The first 9 rows are patterns. Each new row is the sum of 2 different patterns, raised or lowered, with some noise. Before adding, each is slid sideways (what falls off one end comes back at the other), maybe read backwards, and multiplied by a number that may be negative. Names go in the order of the patterns.
(in the rows, 128 means zero)
Known rows, each followed by the names of its patterns:
[133 171 135 113 150 143 168 131 133 152 116 187 140  93 102 129 130 155
 116 126 137 131 128 106 136 102 128 112 136 119  78 124  99 143 161 134
 150 135 156 126 117 127 112 127 102 123 157] : Vurit
[163 133 139 116 125 136 113 136 127 149 156 111 153 109 111 153 111 138
 127 131 139 143 117 124 140 105 143 154 144 142 127 122 126 134 126  75
  69 141 151 126 112 127 125 140 147 134 161] : nemis
[110 109 124 128 151 114 120 138 130 117 141  69 147 106 141 116 116 166
 156 126 144 161 129 134 101 127 117 140 160 148 138 136 125 103 109 121
 131 115 146 184  92 139 126  96 118 114 132] : Doneb
[114 117 132 125 133 127 126 138  88 133 148 124 134 154 106 149 108 135
 117 128 187 112 133 154 134 127 164 137 167 119 133 106 124 128 133 113
 124 127 139 122 139 169 119 135 110 163 122] : tup
[126 133 116  79 127 149  97  76 144 131 167 129 125 126 117 142 136 132
 132 161 128 159 129 118 134 143 123 173 103 119 117  84 134 115 135 102
 134 113  99 166 113 146 137 123 123 125 124] : zak
[102 133 127  97 125 117 112 142 147  70 141 110 131 149 114 126 130  99
 139 126 121 121 152 127 121 135 146 126 155 141 122 110 125 130 132 135
 140 118 127 143 152 167 137 128  69 107 146] : dilev
[131 120 120 111 134 115 106 130 113 134 129 137 126 187 124  94 136 128
 100 129 107 131 118 152 132 124 136  93 133 171 131  94 115 136 182  89
 135 121 134 141 117 118 125 147 117 130 132] : bubib
[154 119 142 123 108  98 152 127 127 130  69 144 129 103  92 115 134 134
 148 123 109 123 130 156 123 123 128 105 114 133 131 113 145 142 140  83
 171 124 159 183 166 105  70 127 153 138 137] : tezad
[130 141  82 125 136  84  69 115 111 160 157 127 148 146 133 142 145 141
 187  96 130 143 141 126 140 129 129 137 129 129 176 126 114 117 130 120
  99 162 176 121 148 150 111 104 132 129 121] : Geto

New rows. What belongs after each?
[158 157 149 130 154 154 159 186 170 165 139 146 163 132 140 172 163 136
 156 149 203 189 184 146 171 163 173 163 164 174 186 164 147 209 163 197
 158 144 198 121 146 192 151 168 181 185 151] : Doneb dilev
[115 106 124 110 116 121 112 119  96  84 136 141  99 129 103 116 122 127
 123 100 120 137  96 128 103  91 108  99 112  95 104 122 123 117 113 126
 131  97 101  88 102 113  96 113  96 112  87] : Vurit tup
[122 144 121 153 143 110 136 128 151 181 152 168 148 150 148 122 148 133
 154 129 142 175 158 186 139 158 160 152 187 146 178 151 154 151 155 161
 121 155 153 171 181 145  97 182 127 153 147] : Vurit Doneb
[116  87 116 103 112 119 119 116 119 149 126 138 105 114 114  91 115 127
 108 118  94 114 120 101 128  73 116 151 150 115 125 105 131 130 114 119
 118 142  96 143 135 130 113 143 161 132 138] : Vurit bubib
[150 155 123 189 134 155 140 131 169 152 159 141 175 140 149 148 159 182
 162 142 173 188 157 166 143 140 147 160  95 152 177 144 156 178 162 175
 145 162 130 142 147 135 205 128 111 135 159] : bubib tezad
[141 128 113 111 169 135 128 174 205 160 144 103  92 124 111  99 124 109
 123 127  55 178 113 100 131 116 120 122 122 123 131 121  80 136 125 150
 143 146 164  93  71 130 108 102 107 106 129] : nemis Geto
[111 106  92  82 102 100  98  92 103  83 119 111 121  94 110 125  86  90
 160  99  83 125  81 122  90 107 100 111 104 142  51  96 110 107 107 117
 105  89 107  83 144 123 105  86 116  90  82] : tup dilev
[209 118 170 145 127 121 136 152 130 152 137 116 161 157 150 147 111 167
 150 106 162 124 165 142 137 162 175 140 152 171 152 157 141 146 148 173
 170 171 152 151 138 123  91 145 173 130 159] : Doneb bubib
[118 136 138 117 120 134 149 154 157 157 162 129 136 110 156 147 162 157
 117 193 174 123 116 154 148 160  74 157 130 144 165 128 134 150 143 121
 126 128 127 130 162 115 144 148 116 177 157] : Doneb bubib
[128 121  90  88 106  54  74 137 129  99 123 121 102  63 124  99  86 100
 110  70 105  89  82 118 129  43 109  45 105 113  77  81 100  55  79 119
  96 161 121  48 107 146 128 123 118 100  94] : dilev Geto
[ 95 143 154 136 114 115 128 118 124 132 103 107 137  94 127 130 120 138
 108 130 104 148 130 137 137  90 120 106 110 127 121  91 112  79 112 116
 133 118 126 128 124 119  99 119 112 167 141] : zak dilev
[157 134 138 136 160 139 141 137 125 143 160  97 133 129 119 142 126 144
 148 131 115 157 169 191 171 159 145 174 135 137 151 129 150 163 152 131
 127 131 107 117 165 152 141 151 147 138 103] : tup Geto
[167 194 137 179 157 142 160 153 162 145 142 162 155 170 153 146 170 166
 157 167 146 173 133 173 156 140 190 172 160 171 196 163 164 149 143 155
 189 182 161 162 173 183 126 156 154 163 159] : Doneb bubib
[104  95 143  85  91 117 109 129  89 123 162 110 151 124  93 105 101 147
 109  79 100  66 103 134  62  57 100  95 134 114 110 101 123  97 124 110
  82 154  57 115 138 123 119 121 124 103 101] : Vurit Geto
[137 133 123 125  99 117 132 113 155 119  88 121 149 120 112  82 147 130
 129 120  92 111 135 118  86 126 122 116 114 121 123 130 119 135 127 134
 119 111 122 103 120  70 126 128 110 118 128] : zak bubib
[124 100 119 110 114 145 132 126 106  97 106 132 106 131 107 128 172  97
 133 108  94 127 106 129 103  91 113 107 132 102 111 134 121 117 124  92
 135  86 123  85 102 146 127 111 116 143 108] : Vurit Doneb
[ 87  94 102  93  54  82 127  70  71 117  97 112 125  82  97 116  80 102
 135  88  91  42  73  87 101  87  73  90  76 124  45  96 107 107  61  53
  72 115  87  95  67  74 104  88  97 109 112] : dilev bubib
[172 148 147 154 134 154 168 176 169 156 165 177 155 140 189 129 159 118
 168 145 167 161 147 155 161 166 177 136 135 134 133 141 129 157 155 123
 189 165 146 162 150 137 120 151 151 158 171] : Doneb dilev
[134 130 147 129  93 142 122 152 141 134 126 148 134 125 142 154 137 132
 133 129 140 122 133 144 143 121 113 161 130 167  96 130 147 165 129 113
 139 152 119 114 116 118 138 116 153 133 153] : bubib Geto
[157 109 192  34 125 145 166 102  88 121 134  93 124 112  93 153 120 134
 103 138 140 118 155 115  37  96 114 134  62 136 118 139 152  89 116 122
 136 109 145 126 136 126 118  72 109 144 168] : bubib tezad
[170 189 162 178 149 133 165 159 145 179 140 157 166 153 166 170 171 107
 148 128 132 209 147 163 137 155 159 167 172 150 157 184 183 169 152 147
 170 162 188 160 177 128 136 194 164 130 148] : Vurit zak
[133 149 142 142 141 125 169  85 129 154 139 142 150 151 142 136 126 144
 116 119 147 135 145 142 130 127 126 144 120  87 154 147 115 149 125 161
 124 126 141 132 152 149 120 133 153 152 155] : Doneb tup
[ 97 131 118 106 131 113 107 104 104 113 120 120 121 126 119 117  88 134
 119 142 144 129 118 109 109 123 121 111 135  91 131 110 109 106 121 110
 126 117  87 112 110 106  92 105 107 118 127] : Doneb tezad
[134 162 163  76 155 125 188 187 122 147 186 132 151 145 149 145 167 150
 134 140 174 122 190 168 139 148 141 161 151 187 168 148 162 130 170 168
 150 153  99 109 162 104 150 146 119 138 145] : zak dilev
[152 169 164 178 171 126 163 148 141 137 147 111 160 171 134 184 139 120
 161 149 190 153 168 167 134 159 138 157 161 136 149 112 161 210 176 176
 163 134 170 184 144 150 156 186 125 182 159] : Vurit dilev
[149 123 132 155 128 140 129 144 113 130 114 119 137 124  97 117 146 148
  99  93 163 124 143 116 130 124 132 134 108 131 145 125 129 137 131 139
 121 143 147 133 122 132 124 129 108  86 133] : tup bubib
[161 120  94 111 110 129 146 103 139 123 135  58 164 128 121 166 207 105
  80 122 153 122 134 131 105 141 103  99  91 146 129 126 115  90 140 117
  92 104 119 121 136 109 166 114 108  95 152] : bubib tezad
[127 112 126 123 106 111 129 120 123 146 103 122 132 148 130 125 129 127
 145 146 149 136 121 119 109 141 149 141 144 134 139 144 138 122 133 118
 143  79 140 122 122 145 127 109 149  97 139] : Doneb dilev
[112 100 120 150 119 137 109  95  93 125 161  69 139 111 101 136  81  96
 102 133 116 140 136 127 156 121  51  92 126 166 154 102 152  53 129 130
 119 114  91 116 129 113 118 113  97 149 119] : Vurit tezad
[137 171 161 176 161 166 110 126 122 103 119 163 135 143 174 128 208 140
 150 141 150 168 153 154 165 140 162 167 139 156 161 201 153 141 187  98
 133 170 148 163 174 175 138 177 148 144 129] : Doneb Geto
[151 153 121 150 151 122 142 125 128 139 150 146 126 129 111 147 140 134
 156 109 130 145 147  92 158 142 163 162 117 126 145 143 129 163 151 168
 165 149  62 102 185 183 136 129 177  95 151] : zak tezad
[110 128 112  90 106  95  97 111 100 127  94  92  95 104  77 103  98 108
 108 121 100  65 103 101  81  91 109  79 108  87 110 110 120 100 101  94
 110 116 110  65  78  94  79 108  94 113  85] : nemis tup
[123 104 123 130  96 129 108 129 146 135 122 134 113 148 128 134  98 128
 114  79 160 123 149 106 130 141 156 126 150 127 138 137 132 160 128 107
 135 144 108 153  85 130 140 136 104  75 146] : tup zak
[153 191 156 178 145 130 157 113 157 157 148 178 175 151 169 165 167 121
 149 155 133 160 157 156 130 181 139 174 149 165 134 144 176 156 140 129
 120 168 195 149 198 146 159 171 181 165 129] : Vurit tup
[160 146 140 152 166 141 138 176 154 147 150 137 162 148 133 164 151 150
 146 132 130 201 147 105 158 151 124 151 136 138 135 179 156 140 177 134
 139 180 154 115 133 157 209 116 154 147 154] : bubib Geto
[130 128 126 132 115 117 127 120 136 120 131 138 117 101 105 110 107  89
 125 131 142 142 125 111 113 172 167 130 123 138 131 137 117 110 109 126
 141 137 116 130 113 100 127 120 124 128 114] : nemis zak
[138 137 135 151 101 140 139 121 141 121 110 115 114  68 126 154 112 129
 157 123 141 104 134  93 144 144 108 156 137  88 117 159 142 116  76 163
 113 124 127  96 145 138 123 118 136 128 117] : zak bubib
[109 111  97 129 119 133  94  83 120 113 102  88 105 122 108 116 128 115
 147 141 131 121 139 115 108 114 121 117 125 141 119 117 100 123 100 150
 157 146 109  96 118 111 126 128 132 115 127] : tezad Geto
[107  99  91 105  77 141  78  93  95  94 112  77  91 102 142  73  69 104
 114  74 111  77  83  76 115 101 103 123  81 112 138 108  58  52 133 145
  67 128 101 114 113 106 106  99 116  80 111] : Doneb bubib
[134 117 146 151 133 146 136 172 141 125  91  94 145 104  91 152 142 175
 137 128 144 134 163 144 144 163 115 117 143 126 117 125 142 123 155 121
  69 174 112 140 139  95 126 139 147 149 104] : Vurit zak
[131 121 142 136 119 125 139  89 119 128 168  97 137 123  72  76 145 155
 117 120 138 119 110 137 119 125 175 150 109 153 162 134 177 102 115 148
 142 127 119 115 106 125 111 147 126 103 125] : tezad Geto
[101  96 138  98  99 126 127  99  90 122 113 104 111 106 106  84  98 103
  92 109 122  93 104 116  80  87  93 129  73 114  71  68  87 113 148  89
  75  97  93  93 106  91 112 112 120  73  89] : nemis tezad
[122 113 122  99 134 147 116 141 131 124 119 142 132 128 144  97 136 128
 115 136 114 103 129 109 129 119 123 126 127 123 114 113 106 120 115 149
 139 122 126 137 125 148 150 129 128 128 130] : nemis zak
[149 134 137 109 117 151 160 146 164 122 103 143 141 131 123 125 129 122
 115 124 155 120 129 118 124 112 100 156 161 123 129 118 100 106 135  95
 118 123 133 103 106 119  89  85 111 122 150] : tezad Geto
[147 144 154 140 146 185 170 119 146 154 143 210 130 151 179 163 166 153
 147 137 164 156 165 142 122 151 154 174 162 163 159 152 164 150 141 159
 188 106 140 116  98 119 165 201 149 133 138] : tup tezad
[137 197 127 164 195 188 163 166 120 139 163 131 154 140 114 143 158 142
 196 166 148 143 165 155 160 159 151 145 152 133 176 168 172 161 159 178
 147 122 162 143 150 156 177 152 147 174 160] : dilev Geto
[113 113 115  97 111  74 117 109  95 103  96  71 104 114  80  91 102  75
 121 111 126 117 111 111 102 113 111 122 108 114  97  97 115 127 102 133
  99  97 102  99 103  94 107  96  95  98  91] : zak dilev
[ 93  87  96  80  96  87  82 116 108  80 104  85  49  80  80 110 128 115
 129 114 107  97  74  98  87 118  92  95 132 122 118  93  94  99 120  88
 111  94 118  95 127  99  87  81  96  85 103] : Vurit Doneb
[130  84 110 120 166 109 120 114 134 129 107 127 120 149 108 124 114 123
 109 113  97 121 107 101 119 111 140 116 129 106 180 110  85 122 121  94
 121 103 121 116 123 120 122 124  93 132 144] : tup bubib
[186 104 138 156 188 146 108 145 186 142 164 147 124 153 142 168 148 172
 154 136 171 154 107 164 145 147 122 151 152 157 161 143 148 154 149 143
 151 154 133 137 144 158 163 129 140 154 130] : dilev bubib
[120  90 138 142 175 148 109 139 143 119 101 155 141 171 126 129 147 151
 151 159 147 135 168 160 157 132 126 154 127 136 176 105 147 132  88 156
  77 160 129 132 116 106 148 123 157 126 149] : zak dilev
[ 89 165 136 155 181 165 164 148 182 185 159 225 173 163 209 205 176 167
 130 114 155 171 154 201 159 147 166 110 218 163 167 156 170 149 170 176
 142 168 164 134 192 174 137 177 158 191 136] : Vurit Geto
[152 107 137 126 144 117 128 144 154 134 156 159 139 136 131 140 135 136
 156 145 128 147 131 133 116 135 145 141 144 165 120 146 140 120 150 132
 131 130 128 122 147 144 142 132 149 138 112] : Doneb tup
[174 166 165 151 166 135 171 160 134 165 151 126 164 167 161 149 121 177
 143 161 139 145 155 159 151 123 157 139 153 162 158 168 162 159 159 164
 148 154 149 138 143 165 118 169 176 146 161] : Vurit bubib
[122 135 107 118 121 134 151 148 131 125 161  95  84 100 125 101 109 204
 124 125 134 105  99  82 122 101  95 112 129 103 107 114  89  68  95 116
  88 168  98 148 124 110 169 163 128 189 123] : Doneb Geto
[132 124 127 126 108 124 129 129 117 128 135 133 128 125 137 129 125 121
 151 133 118 137 111 141 142 120 122 130 149 131  99 139 130 123 136 122
 119 117 117 124 126 143 117 132 150 133 133] : tup bubib
[178 161 159 177 141 142 164 182 164 182 143 177 129 136 171 130 145 176
 187 160 244 150 183 168 179 144 159 154 178 141 192 173 180 190 136 186
 216 196 138 147 203 174 117 186 158 181 195] : Doneb bubib
[103 114 136 102 111 127 121  96  91 104 105  85 130 134 102 125  99  99
 100 108 109 120  97 124  69 107 106  77 102  88  99 140 130 107 138 127
 134 111 120 105 143  82 109 107 112 109 123] : tup Geto
[119 130  68 103  98 106  89 154 141 117 145 119 189 120 127 130 113 103
 148 102 142 105 151 154 135 138 142 149 132 121 156 108 108 127 131 131
 125 171 116 136 110 119 102  69 149 123 132] : Doneb tup
[120  97 100 106  74 115 109 110 117 101 108 108 125  94  87 123  74 110
  92  82  97  97 107 102  86  97 103 129 114  93 125 133  98 102  72  98
  97  99  96  89 112  98 119  90  96  94 101] : Vurit zak
[133 157 195 142 168 180 208 175 134 148 199 211 179 162 161 142 168 156
 151 161 161 176 150 185 161 139 142 199 129 159 150  94 145 194 190 179
 119 137 158 134 187 146 172 191 179 138 135] : nemis tezad
[116 131 169  76 112 111 126 138 132 119 133  66  89 157 130 190 177 106
 131 169 108 137 151 100 132 144 150 122 107 138  86  80 166 138 125 134
 157 134  78 132 140 117 143 137 117 122 114] : dilev Geto
[103 134 129 149 118 143 126 128 120 139 127 129 153 135 131 115 145 142
 132 140 120  98 126 129 152  89 142 131 111 157 113 110 124 145 113 149
 126 145 151 143  98 120 159 178 156 129 160] : tup tezad
[ 90 137 165 135 122  78 134 119 120 111 112 122 120 118  88 142 116 116
 111 125 120 131 114 126 138 121 110 116 125 118 121  91 133 133  95 124
 133 114 142 128 128 107 121 124 110 160 118] : bubib Geto
[ 56  87  96  85 135  74  50  79  83  97 132 121  78 110 100  80  82  94
  76  92  68  77 133 135 135  78 103 156  91 126  56  90 113  83 158  89
  50  60  86  62 116  52  85 104  86  76  72] : Vurit zak
[174 177 162 155 182 163 192 136 143 142 136 137 150 167 147 148 141 145
 172 185 115 153 162 181 150 105 149 192 140 127 150 146 142 117 184 156
 208 158 140 189 151 106 161 149 155 168 166] : zak bubib
[108  45  84  96  74 111  93  84  59  95  66  60 105 127  58  96  55  37
  74 107 158  95  65  84  85  58  94  72  94 131 119  79  63  69  99 141
  44  84 116 123 100  81  81  69  96 119  82] : zak tezad
[150 126 159 157 132 155 120 133 139 120 145 134 160 141 133 148 133 153
 137 132 137 152 146 114 102 152 144 136 141 143 142 150 151 147 137 143
 141 114 137 153 139 120 142 130 155 125 126] : nemis zak
[124 143 116 141 122 141 170 143 114 145  72 168 162 140 177 115 153 136
 157 145 124 164 127 176 126 136 133 159 146 144 142 138 167 186 160 122
 186 189 129 173 111 159 138 125 152 116 130] : Vurit zak
[153 118 119  99 142 127 139 103 178 145 130 145 135 120 117 153 146 127
 144 159 114 165 144 161 130 143 181 140 122 194 136 129 147 120 159 132
 160 126 163 163 147 110 148 143 148 138 150] : tup Geto
[195 183 132 182 151 204 159 120 173 170 142 176 152 176 159 159 149 166
 193 127 150 239 111 153 172 164 152 178 163 149 157 132 136 120 151 172
 161 174 170 155 123 133 174 140 115 173 129] : Doneb bubib
[204 174 170 147 165 162 156 162 174 170 177 188 167 189 165 137 172 168
 168 192 151 196 182 166 161 133 165 176 114 171 161 144 164 136 163 179
 178 167 159 154 179 161 163 138 167 162 115] : Doneb tup
[108 102  93  90 103  85 115  73  66  94  76 119 139 101  85  98  99  94
  97 105 103 130 115  90 139  94 102  92  71  97 113 107  64  47  93 102
  98  80  95 111 102 107 106  59  97  94  95] : nemis dilev
[104 135 129 135 112  89 136 147 147 116 134 136 143 136 131 138 157 128
 124 127 119 143 125 143 131 188 147 100 157 122 100 144 109 140 125 151
 144 140 132 107 147 148 146 124 131 151 172] : nemis bubib
[150 138 148 162 164 172 157 218 172 143 140 137 186 164 167 177 155 190
 207 144 150 157 144 160 109 176 129 161 200 152 149 183 169 148 142 134
 156 152 141 128 157 172 130 209 169 158 160] : Doneb bubib
